All rows are made from the same 13 directions, up to rounding. Whole rows:
[[  -7   19  -25   42  -20   18   22   39  -51   21  -48   27   15  -39
    -5   56  -44  -28  -21   20   26  -16  -27   -1]
 [  13  -15   12  -40  -13  -36   -5  -36   51   17   12  -25   14  -36
   -19  -15   33  -15  -10    7   25 -116   22   41]
 [  -2   28  -32  -40  -16  -46  -41  -17   62    5  -56   48  -41   47
     5  -38   19  -25  -10   15  -56  -47  -39    6]
 [  11   50  -16  -26   13   33    6   43   -5   13   14   34   21   26
    10   10   14   20    1  -15   59  -23   15  -27]
 [ -12  -46    5   27  -33  -36  -13  -10  -13   -1    0   13   18   29
     8   13   11    1  -15   -5   -8   33   20  -13]
 [   1   -4    2   -9    4  -14  -14  -40   32   10   11  -16  -11  -17
   -18  -27    2  -17   22   30  -20  -22    4   22]
 [  29   41  -17   -2    3    5   27  -26  -69   10   43   -8   19  -16
   -11   23   31   27   26    6   46  -26   44  -17]
 [  35  -26   18    6  -15  -23  -31   25   19  -32  -32    2  -21  -29
     1   -9   -7    7    5  -16   -5    0    2  -35]
 [ -26    3   22   22   31   45  -23   17   24   -3   -5    0  -19   21
     3  -14  -24   -4    7   -5    8   34   15   -8]
 [ -11   34    7   -1   29   17   -3  -16   11   14  -29  -19    1   18
   -14  -25   -8   27  -15  -10  -26  -18    7  -19]
 [   2   17    4   36   -1   10  -15   -2  -17   11  -27  -17  -12  -19
   -16    7  -20    6   -3   17   -6   -5   19  -18]
 [   2   46  -34  -18   42   37   32   47   25   50   19  -13   29   46
    -6  -47  -36   52  -11   -8   54   29   36  -28]
 [  -7    8  -13   56   46   16   -4   -7  -26    3   18   20  -32   31
     1   14  -14    8   23    0   60   34   83  -39]
 [   0    0   -8   37  -42  -19  -10  -28  -71  -20  -32    8  -29  -14
     4   27    3  -24   11   19  -46   30  -25    4]
 [   6   49  -12  -27   38   11   32    9   -6    4   -1  -27    2   17
     0    9   11   56  -32  -16  -63    2  -35  -17]
 [ -28   51   -7  -22   45   37    2  -11   43   34   -3    8    7   15
   -14  -13   -8   -8   -3   19   -8  -47  -14   16]
 [   7  -10  -11   28  -21  -23  -20   -8  -22    0   11   19   -9   14
     3   20   12   -2   11   18    4   22   29  -20]]

The start of a row, then its end:
[-15 -45  32  -8 -56 -33 -29  -9  29  -1  -8 -52   3  13   6 -14  30   7
 -48  -8 -47  -9] | [-1 35]
[-28  15   5  -9  26  41  52 -31 -59  -9 -17  26  47   0   0 -10 -20 -16
  20 -36  18  11] | [-39   6]
[ 34  26  13 -19 -62   0 -51  31 -11 -10   2  21   3 -24   6  35  49  -7
   8  19   9 -50] | [ -6 -11]
[-28   0  -8  13   3  -5  16 -40 -18   7   8 -21 -25   0   0  22  10 -25
 -13  18 -23 -16] | [-6 51]
[-12  -6  18  50   5   9 -18 -27  -7  18  15 -51 -18 -20 -21  11  -9   3
  -1  33  -6   1] | [51  9]
[ -2  -3   2  -7  -1 -16   7 -34  -5   6  -8  -8  20  10  -9 -27   5  13
   0 -11  -9  -9] | [10 -7]
[-18  -2  13  14 -26  25  16  -3 -53   5  -9 -16  25  -1   4   2  -3  -6
 -10 -20  41   1] | [14 18]
[  9  18  18 -26  21  16  26 -41 -37 -22  59 -62 -19  -8   4   2  49  30
  12 -16 -13  -4] | [15 30]
[ 22 -35 -15 -25 -12 -59  23 -31   3  -4  10  28  30 -16  -4   0  19  -9
   9 -10  18 -40] | [ 0 -1]
[ -1 -51 -15  -9   6 -60  23 -26  37  18  51  -1  21   3  -3  26  25  -2
 -20  11   6 -31] | [25 23]
[-57   9   4  45  -8  43  24  11 -60  24 -18 -12  33  39   9  32 -22   7
 -45  -9 -11  50] | [-9  8]
[  7  -5  -8 -24  39  -9  34  14   0 -32 -27  44   3  13  17   5  -4   9
  -8 -56   4  -5] | [-33 -27]
[-14 -65 -20   2  -3 -46  11 -25  19  -6  19  43  11  44  13 -33 -11 -24
  22  -9  16  63] | [9 3]
[-27 -15 -19  20 -12 -22   8 -17  -6  16  32  -5  -8  14   5  51  15 -16
 -21  44 -61  27] | [-24  37]
[-13   7  17  41  24  24 -18  12   4   2 -38 -10 -35  -5  -4   7 -22  -5
 -18 -17  54 -39] | [ 57 -11]
[-24  21 -11  13  22  21  42 -18 -25  26  24 -45   7 -19 -12  33 -11   5
 -19  31 -46   9] | [-28  39]
[  3  -8  11  41 -52  27  18  44 -56  18 -23 -57  25 -66 -11  30 -42   0
 -30  17  14  14] | [-12  20]
[ 44  22 -23   6 -44 -19  -4   4 -40   6 -13 -17  -9 -42 -14  -5  -6   5
  19  29   4  -5] | [  3 -10]
[  1 -26  14 -41  -4 -21   8   7  20 -28 -22   7  14  37  20 -36  17  21
 -23 -63 -11   7] | [-20 -10]
[ 14  25  -2 -40  -7 -10  -3  -6  17  19  32 -13  27  15  -5  -3  43  30
 -11   3  -3 -43] | [13 -2]
[-12 -42  20  22   4 -15 -22  14  25 -25 -20  30 -25  -8  13  39   3 -31
 -17 -17  17 -29] | [7 2]
[ -4   0 -32  22 -43 -18 -18  35 -11  17  -6  18 -13  42  16  13  -3   0
 -20  22  -6  49] | [ 4 -7]
[ 15 -18  16  53 -14  -5   9  14 -68 -20 -25  -8  17 -38  -4  52 -16  24
 -12 -12 -20  34] | [ -1 -46]
[ 15  29   7  11 -16  13 -26  -2 -13  26  17   4  56  -8 -25   4   2  33
  24  42 -38  27] | [  1 -54]
[ 30  70 -81 -42 -41 -34  14  -7 -24  39  -4  38  -2  15  -4 -10  20 -12
  14  47   7 -41] | [-23  13]
[ 33  25  -6 -68   5  13  -9  76  72  18  45  -2  39  33   8 -31  18  60
 -11  -8   4  13] | [ -8 -34]
[ -9 -19 -15 -12   3 -13  -6  36  58  -8   1  36 -50 -31  18  60   3 -68
 -19  25   9 -63] | [-43  61]
[ 22  21  10 -11   2  13  -1  -3  -8  -3   7 -12  -5 -46 -11  11  13  -7
  14   3  40 -64] | [17  9]
[ -6   1  20 -17  45  12  27 -18  22   2   6 -37  23 -12 -15 -17  -9  31
 -12 -18 -35  -9] | [-15  -2]
[ -4 -21   6 -11  -4 -17  17 -43 -22 -17  16 -14 -15  -1   7  -6  27 -16
   5 -23  30 -28] | [23 37]
[-11   2  17  13   7  24 -15  51  15 -15 -57  14 -10   4  11   9 -27   2
 -31 -27 -13   7] | [-29 -23]
[ 17  26 -39  35  11   4  29  35  -1  53 -12 -56 -14 -38 -26   2 -56  22
 -28  36  33 -14] | [37  3]
[ 26   7  28  14   7 -11 -40 -34 -14 -27  36 -26 -49 -10  -2  24  59  19
  20   0  13 -39] | [ 73 -16]
[-12 -13 -28   0 -22 -11  13  41  33  25   0 -15 -18 -17   6  30 -21 -29
 -40  39 -26  -2] | [-46  57]
[ -4  -3 -47   2 -29 -53  27 -22 -34  25 -15  22  24  51   4  -8   6  14
 -24  -3  -8  18] | [  6 -11]
[ -6   0  10  35   7  20  -6   4 -35 -21  -5 -14 -37   1   9  14  -9   3
   6  -5  -7  46] | [11 -7]
[-65  15  44  39 -49  14 -93 -48  20  46 -42  35  52  53 -21   7  29 -26
 -20  39 -33 -53] | [ 30 -16]
[ -8 -31  -3  -6  42 -14  54  15   3  -1  27   5  43  21   9  29   0  38
 -35 -41  -1  21] | [ -3 -21]
[-35 -47  -3  30 -30 -21   5   5  20  24 -50   8  17 -17  -6   8 -43 -49
 -39  11   8 -23] | [-18  37]
[-28 -18 -24  12  17   6  25  61  27   4 -39  17 -28  27  25  11 -44 -19
 -51 -27  27  16] | [-20  21]
[  7 -29 -42  -9 -27 -41  29  22  13  29  -1  12  17  14   6 -15 -15 -10
 -24  -5  67 -15] | [25 18]
[ 48   3 -14 -47 -30 -49  19   3   6  -1 -17 -33  12 -24  -7 -29  17  35
 -21 -18 -15 -44] | [-14  -4]
[-12  37 -17   2  22  12  15 -81 -44  -2 -11  10 -38 -17 -14 -25  -1 -51
  52  13  36 -48] | [15 39]
[ 31 -10  23 -14  40   9  30 -26 -16 -13  51  16  75 -59 -26  13  -1  22
  57   1  -4   8] | [-15 -47]
[-11  13  10  -1 -29  23   3  -4 -26  -6   1 -36 -29 -50   2  36   9 -39
  -8  29 -27 -30] | [-46  70]
[-20 -47  42  12 -18  18 -35   1  45  -6   4 -52 -11  -7  -4 -53 -28 -12
   8  12 -34  63] | [-6 29]
[-29 -26  18   0  51  34  30  -8 -13 -27  14  46  41  36  14 -17 -22   1
  30 -48  11  78] | [-20 -29]
[-12  11   7 -17 -26  18   6  25  -3   9 -53 -12  19  15   6 -38 -16   4
 -35 -38  30 -23] | [-8 10]
[ 25 -43  30 -27  87  -7  53 -52  30 -36  26 -17  20 -70 -25 -37 -24   7
  49 -40  20 -25] | [ 2 -9]
[ -4  55  -5   0  -8  45   0  12 -50   2 -25  26  15   2   1   6  -7  -4
  16   2   5   7] | [-28 -16]
[ 24 -36  26  21   6 -11   3 -21 -11 -29  10 -37 -17 -71 -15   9 -12  -5
  25   8 -19   8] | [-1  4]
[-24   2   7  -3 -11  17  21  -4 -43   7   1  -8  43  57  13 -20  10  32
 -21 -43  16  40] | [ 16 -12]
[ 24  -9 -28  -2  29 -11   7  19  28 -20  60   3 -66 -38   9  43  -1 -25
  32  51 -35  36] | [-34  30]
[ 30  -7 -31 -44  11 -25  28  26  45   7  20   1  -2 -15   2 -20  -6   2
   1   0  26 -22] | [-12  15]
[  9 -53  16   5 -16 -18  -2   6  52   7 -15 -49  -4 -61 -19 -37 -45 -23
  -4  16   2 -10] | [-6 36]
[-26   4   8  16  18  27  20  31 -57 -31  32  32   2  43  39  94  38  18
 -29 -32 -22  48] | [-24 -15]
[ -4   5  15 -25  10   2  13 -28 -21 -28  10 -21 -26  12  15  -4  39   5
  -5 -39   5 -26] | [ 7 27]
[ 13  26  -7 -23 -13  17 -20  41  21  -6 -26  21 -32  -6  12  -9   1 -24
   0  -9  55 -50] | [ 1 13]
[  2 -12   7  -4  17   8 -17  13  49  -8  -6  16 -24 -31  -4  -6 -21 -36
  19  14  16 -23] | [-12  15]
[ 14  41 -17  -4 -31   9  -2  36 -31  39  51  -5  48  26   1  47  41  49
 -22  24  10   1] | [ 27 -27]
[-32 -29  -7   6 -19 -13   0  13  43  40  -7  -2  35  23  -4  -8 -23 -11
 -38  18 -11   7] | [-8 21]
[ 19  61   1 -41 -42  67 -37  79  17  24  68 -34   0  13  13  -6  29  22
  12  41  19  30] | [-2 21]
[-16  -5 -11  29  -8   6  -6   5   3  32  -9  30  55  10 -18  -8 -45   0
  15  39 -38  68] | [-26 -36]
[ 25  -1 -13  18  36 -21   6   9  -2 -22 -33  52  -6 -20  -5  25 -22   5
  14 -10  -8  -2] | [-13 -60]
[ 32  24  23 -27 -14  30  -2  35   0   0   7 -15  42 -64 -14  14   2  14
   9   8   2 -37] | [-32 -11]
[ 32  39 -52 -11  -9 -19  13  21  14  36  -7 -19 -23 -24 -15 -11 -21   5
  -5  45  -1 -25] | [-5 11]
